All groups share one centre, and each spreads out both ways along 13 directions, with some noise.
In the rows, 128 means zero.
Known rows, each followed by its group:
[104 147 146 145 114 132 143 169 160 121 111 175 104 144 165 144  99 119
 131 123]  E
[ 50 166 113 139 100 186  94 124 148 145 128 138 158 171 140 133 149 140
 134  98]  K
[130 144 102 136 103 111 144 225 100 161 143  99 164 202 134 138 160  97
 173 109]  X
[116 186 135 129  60 120 138 166 140 146 159 123 134 151 195 137 104 163
 129 102]  E
[108 136 127 100 134 125 131 147 163 131 112 117 109 125 121 156  94 134
 123 129]  A
[154 202 112 194 123 100  97 166 185 133  88 122 140 181 148 121 155 133
 138 149]  A
[163 130 153 138 107 192 119 115 108 106 102 106 101 146  98 111 125 122
 147 114]  K
[153 102 101 132 190 129 168 169 149 115 101 184 117 155  97 137 130 137
  82 125]  E
[109 140 138 123 126 151 155 148 148 124 109 132 142 136 143 176 100 148
 102 143]  X
[122 136 119 147  99 125 104 103 137 136 153 145 134 124 118 104 118 152
  80 147]  E
[ 74 120  97 180 105 105 114 207 118 135 159 101 120 183 121 135 124 119
 145  99]  X
[140 150 107 121  80 162 120 164 130 158 120 158 133 166  91 127 118 136
  86 117]  K
[ 72 114 126 156 159 144 134 128 106 149 118 147 157 123 137 145 132  96
 106 147]  E
[116 167 129 118 115 187 117  71  91 151  83 115 130 104 112  86 121 169
 124 118]  A
[125 139 124 190 183 151 102 101 187 106 122 112 150 150 139 147 154 127
  90 163]  A
[110 153 130  96 117 164 101 110 138 152  81 129 166 156  88 123 137 117
 139 158]  X
[149 132 147 155  99 113 150 182 100 113  50 127  80 113 104 151 103 115
 179 139]  K
[110 107  92 115 130 100 129 156 147 131 151 161 117 143  96 120 118 153
  94 121]  K
[102 120 121 136 117 113 150 191 146 127 112 157 115 145 128 151 107 135
 129 149]  A
[ 81 110 127 139 161 118 106 105 167 107  86 193 108  71 111 190 119  92
 102 107]  X
[ 72  70 171 128 123 158 149 124  82 115 131 139 106 114 116 132  77  94
 133 144]  K
[ 92 125 116 146 139  65 150 124 103 122 158 163 177 127 168 157 137 147
 111  98]  X
[140 128 125 115  98 142 113 114 124 133 144 137 137 115 118 145 140 117
 111 111]  X
[111 150  99 140 105 171  53 120 161 136 124 114  71 149  49  90 103 129
 102  94]  E
[152 133  87 117  95 141 121 151 126 137 182  94 145 167 103 130 141 183
  86  88]  K
[109 149 131 118  79 164  67 122 167 108 106  87 112 151  82 154 131 131
 169 100]  E
[107 140 110  77  64 142  83 108 128 147 153 131 135 139  88 118 131 135
 134  77]  X
[106 120 130 154 124 160 129 119 105 128  85 131 126 133  92 112 129 143
 134 163]  A
[116 138 122  86  96 200 136 141 122 146 119 125  88 125 120 113 116 144
 146  86]  A
[157 139 158  82  51 129 133 152 136 129 122 170 104 109 139 156  97 104
 145 117]  E
[115 149 125 139 105 140  96 121 146 128 132 144 122 141 121 124 123 128
 116 112]  A
[104 195 140 133  89 146 100  97 137 150  85 158 129 130 126  99  96 147
 106 134]  A
[133 121 140  87 134 190  99  60 173 105 103 182 103 116  87 100 134 135
 113 117]  X
[ 78 156 132 151 157 102 123  91 117 103  93 141 137 139 137  89 128 175
 156 106]  X
[106 159 113 147 118 107 141 158 122 143  97 125 134 124 140 142 123 158
 135 129]  K
[121 143  95 115 133 136 142 144 117 146 129 150 157 168 110 105 141 172
 101 105]  E
[135 153 110 118 102 136  80 138 159 117 127 111  94 145 100 121 143 136
 161  74]  E
[156 108 107 103 136 113 157 160 121 121 112 139 139 132  92 164 131 153
 111 124]  E
[ 70 157 154 164 103 137  93 133 164 115  95  98 107 115 154 163 106 116
 169 138]  E
[ 90 194 134 119  78 139 108 132 198 140  89 149 125 133 145 145  86 177
 104 155]  A
[121 134 158 148 107 154 161 151  99 129 123 178 120 155 162 105 105 116
 128 128]  E
[ 88 121 125 128 128 141 147 146  91 126 111 132 142 144 112 156 108 141
 121 100]  X
[140 134 156 111 104 149 128  85 136 117  85 162 140 110 104 127 115 149
 115 182]  A
[120 156 128 110  77 138 136 144 123 124 102 123 131 135 120 152 110 179
 145 105]  A
[ 93 153 159 153  79 209  61  84 137 138 125 113  80  94 122 125  88  73
 117 109]  E
[161 143 129 136  95 134 131 131 120 157 125 132 114  75 143 150 109 112
  93 146]  X
[155 134 129 143  88 178 124 141 130 113  84 126 108 148  79 126 128 161
 133 140]  K
[161 120 135 179 139 126 117  85 150 124 136 172 103  80 147 101 127 118
  75 168]  X
[106 127 132 187 112 124 110 123 120 112 108 146 171 168  97 143 137 132
 101 170]  A
[150 136 131 134 101 160 161 175  96 120  86 113  96 137 112 147 111 153
 149 106]  K
[ 92 180 128 105 115 164  93 106 122 127  68 120 118 183  87  64 126 165
 180  89]  X
[ 88 127 137 125  99 183 128 129 125 127  85 187  97 121 110 125 107 133
 129 118]  K
[151 116 160 150  84  94 125 138 108 133  83 134 119  83 125 145 116  87
 169 205]  K
[113 172 152 114  77 152 117 137 169  98  90 139 127 173 132 136 126 165
 180 118]  E
[114 127 107  83 117 164 134 154 114 143 154 108 171 180 120 144 161 130
 146  81]  X
[ 93 148 124 135  52 161 121 173 123 162 111 147 109 141 130 106 132 129
 170 137]  A
[ 92 146 124 114  86 101 152 168  83 145 120 115 152 136 133 165 100 147
 138 106]  X
[127 147 114 119 146  87 133 169 146 141 108 170  97 134 125 125 102 105
 122 104]  K
[119 166  94 177 149  35  81 145 225 114 126 142  93 114 127 148 107 153
  89 129]  K
[ 58  96 129 114  58 115 141 189 142 136 160 161 132 133 136 183  98 125
 134 147]  A
[118 110 155 200 118 169 120 126 137  67 102  78  92 117 121 175 123 152
 149 138]  K
[140 142 108  77  82 123 102 146 131 134 134 151 112 139  97 120 148 120
 170  59]  E
[147 173  96 120 140 110 128 163 122 151 100 115 109 150 106 108 114 142
 124  82]  A
[ 98 179 125 121  89 136 128 159 109 176 107 150 132 141 131 125  75 117
  91 115]  K

New rows. What belongs after each?
[115 131 115 131 118 114 113 167 161 145 126 179 134 147 125 144 143  85
 131 127]  K
[102 124 132 154  80  99 112 160 123 119 107 176 126 157  91 125 105 127
 130 151]  A
[120 149 124 111 116 145  98 126 155 134 102 157  92 127 108 110 125 113
 150 102]  E
[118 177 105 154 113 119 114 154 134 143 125 111 131 151 129 137 113 146
 102  91]  K
[168 167 105 135 114 110 132 155 168 148 108 172 136 147 134 120 143 148
  97 154]  A
[114 186  97 120  96 157 115 133 140 162  95 125 119 128 118 105 126 188
 119 110]  A
[101 139 102 153 127 127 103 140 137 168 143 125 127 123 131 106 130 119
 108 149]  X
[152 107 127 101  99 154 115 117 158 144 139 167 104  81 109 148 116 102
  90 151]  X
[163  92 138 119  82 130 133 131  95 113 146 153 128 132  87 132 124 119
 121 125]  E
[ 73 122 122 122 142 161 106 118 146 132 102 146 110 121  95 128 117 127
 124 122]  X
[154 146 130 101 113 168 103 153 155 100 135  97 111 185  91 164 112 111
 126  58]  A
[133 112  93 165  90 131  70 123 140 138 189 146  94 148  61  82 101 132
  42 114]  E
[119 168 148 136 155  98  97 146 176 118  91 117  99 164 131 110  96  86
 161 134]  K
[103 114 124 127 169 134 146 165 180  85 161 100 120 159 147 213 101 139
  99  75]  A
[130 126 113 143 110 113  96 116 141 133 169 164 118 157 124  50 156 136
 133 129]  X
[118 118 128 108 105 158 137 112  78 130 142 116 125 123 123 105 134 152
 152  94]  K
[102 129 141 123 112 175 131 132 141 129 116 165 122 147 111 132  92 124
  90 132]  A
[185 130 137 166  75 105 111 157 151 110 137 187  76 131 126 119 124 100
 123 120]  X
[119 162 105 130 165  96 126 139 180 145 120 168  94 115 148 105 109 140
  93 116]  A
[154 149 122 128  69 115 101 137 163 148 156 182 111 144 127  75 125 129
 108 147]  X
[ 74 128 121 118 140 146 116  95 107 138 119 116 153 113 114 137 123 147
 117 114]  X
[145 120 123 175 141  83 130 178 107 129 136 142 140 168 137 129 146  65
 148 121]  A
[133 171 152 178  76 167  91 117 155 107 107 164 133 177 131 113 140 120
 129 129]  A
[137 155 122  93 110 140 129 167 171 154 102 151  92 128 131 119 121 117
 151 128]  X
[ 84 120 121 188 108 156 133 127  99 118 100 136 131 111 120 157 131 159
 118 130]  K
[176 187 131 128  83 140 144 197 131 153  86 167  90 172 131 100 103 117
 134  99]  X
[181 103 110  96 146 129 154 167 106 147 109 122  91 111 100 100 154 104
 173 121]  A
[141 112 122 171 101 136  94 136 126 125 164  98 155 168  84 145 125 104
  83 152]  K
[151 167 152 120 104 174 155 143 119 115 106  98 122 145 166 146 130 147
 164  93]  E
[ 95 141 100 180 119 115 104 143 121 145 151 109 127 123 141 139 128 123
 104 106]  X
[ 72 139 124 131 115 122 121 158 136 147 121 140 135 128 142 158 115 107
 134 123]  E
[108 142 117 155 115 134  95 113 153 101 129 106 151 172 110 122 155 172
 143 123]  E
[109 179 103 153  93 145  93 143 135 147 121 129 146 163 116 135 135 141
 107  96]  K
[164 174 124 128  95 148 131 143 140 149  87 157 118 113 149 139 137 123
 123 124]  K
[ 67 145 137 153 147  96 124  89 141  90 110 177 152 129 140 152 105 171
  98 110]  X
[136 120 133 138 119 114 117 153 174 116 123 180 119 158 122 107 143 110
 143 160]  X
[137 159 166 147  98 188  91 107 124 124 116 117 136 163 130 118 129  70
 149 122]  A
[119 147 113 164 115 139 110 156 108 154 105 131 121 148 109 104 126 101
 124 127]  X
[101 145  93 116 163  87  89 116 189 126 100 181 126 142 113  92 179 137
 167 108]  E
[139 124 104 121 121  97 135 183 169 142 145 159 127 140 129 158 123 121
  95 141]  K
[146 135 122 124  80 134 114 154 123 151 149  96 155 155 120 133 148 112
 144 151]  X
[ 94 137 111 149 136 153 114 113 109 150 142 105 127 142 121  71 133 152
 121 130]  X
[ 85 133 127 134 114 159 108 114 166 121 119 162 109 126 119 127 118 148
 109 136]  K
[172 118 142 139  77 109 154 195 173 135 126 153  71  82 154 168  89 108
 116 187]  X
[169 177 102 132  98 134  77 163 142 163 153 116 161 217  86 114 119  82
  71 109]  K
[145 153 135 128 103 113 114 139 164 100 100 187  98 123 126 168 122 111
 135  73]  X
[ 96 152 106 111  85  98 108 139 135 147 139 194 108 127 123 115 107 134
 110  73]  X
[ 73 128 105 138 114  92  87  98 109 119 172 133 154 154 120  89 158 154
 152  81]  X
[136 132 113 104 121 173 110 135 147 143 148 101  70 103 151  99 163 111
 185  76]  A
[ 59 170 117 126 127 118  99 106 173 114 132 146 137 174 139  87 121 195
 136 101]  X
[133 147 101 141  82 137 114 149 146 124 152 161 146 170 116 146 141 163
  92  93]  A
[ 90 156 104 126  94 154 131 186 125 171 112 120 100 136 137 109 123 136
 158 112]  A
[103 159 116 116 122 151 147 145  92 181  98 110 133 113 129 120  98 137
 113 139]  X
[120 139 120 154  84 111 102 163 168 152 134 148 137 141 146 127 157  95
 153 173]  A
[178 110 126 171  94 125  94 133 138 105 147 113 113 127  91 152 141 110
 113 132]  K
[111 152 123 108 103 145 119 134 130 140 112 140 144 146 111 146 121 131
 122 112]  X
[140 138 107 123  90 112 123 179 130 171 143 170 127 139 127 130 133  86
 118 125]  X
[126 171 120 154 158 150 116 124 141 137  77 101 119 132 132 107 129 139
 137 138]  A
[ 99 116 115 176 134  98  94 144 148 135 115 141  92 102 120 116 134  97
 146 152]  X
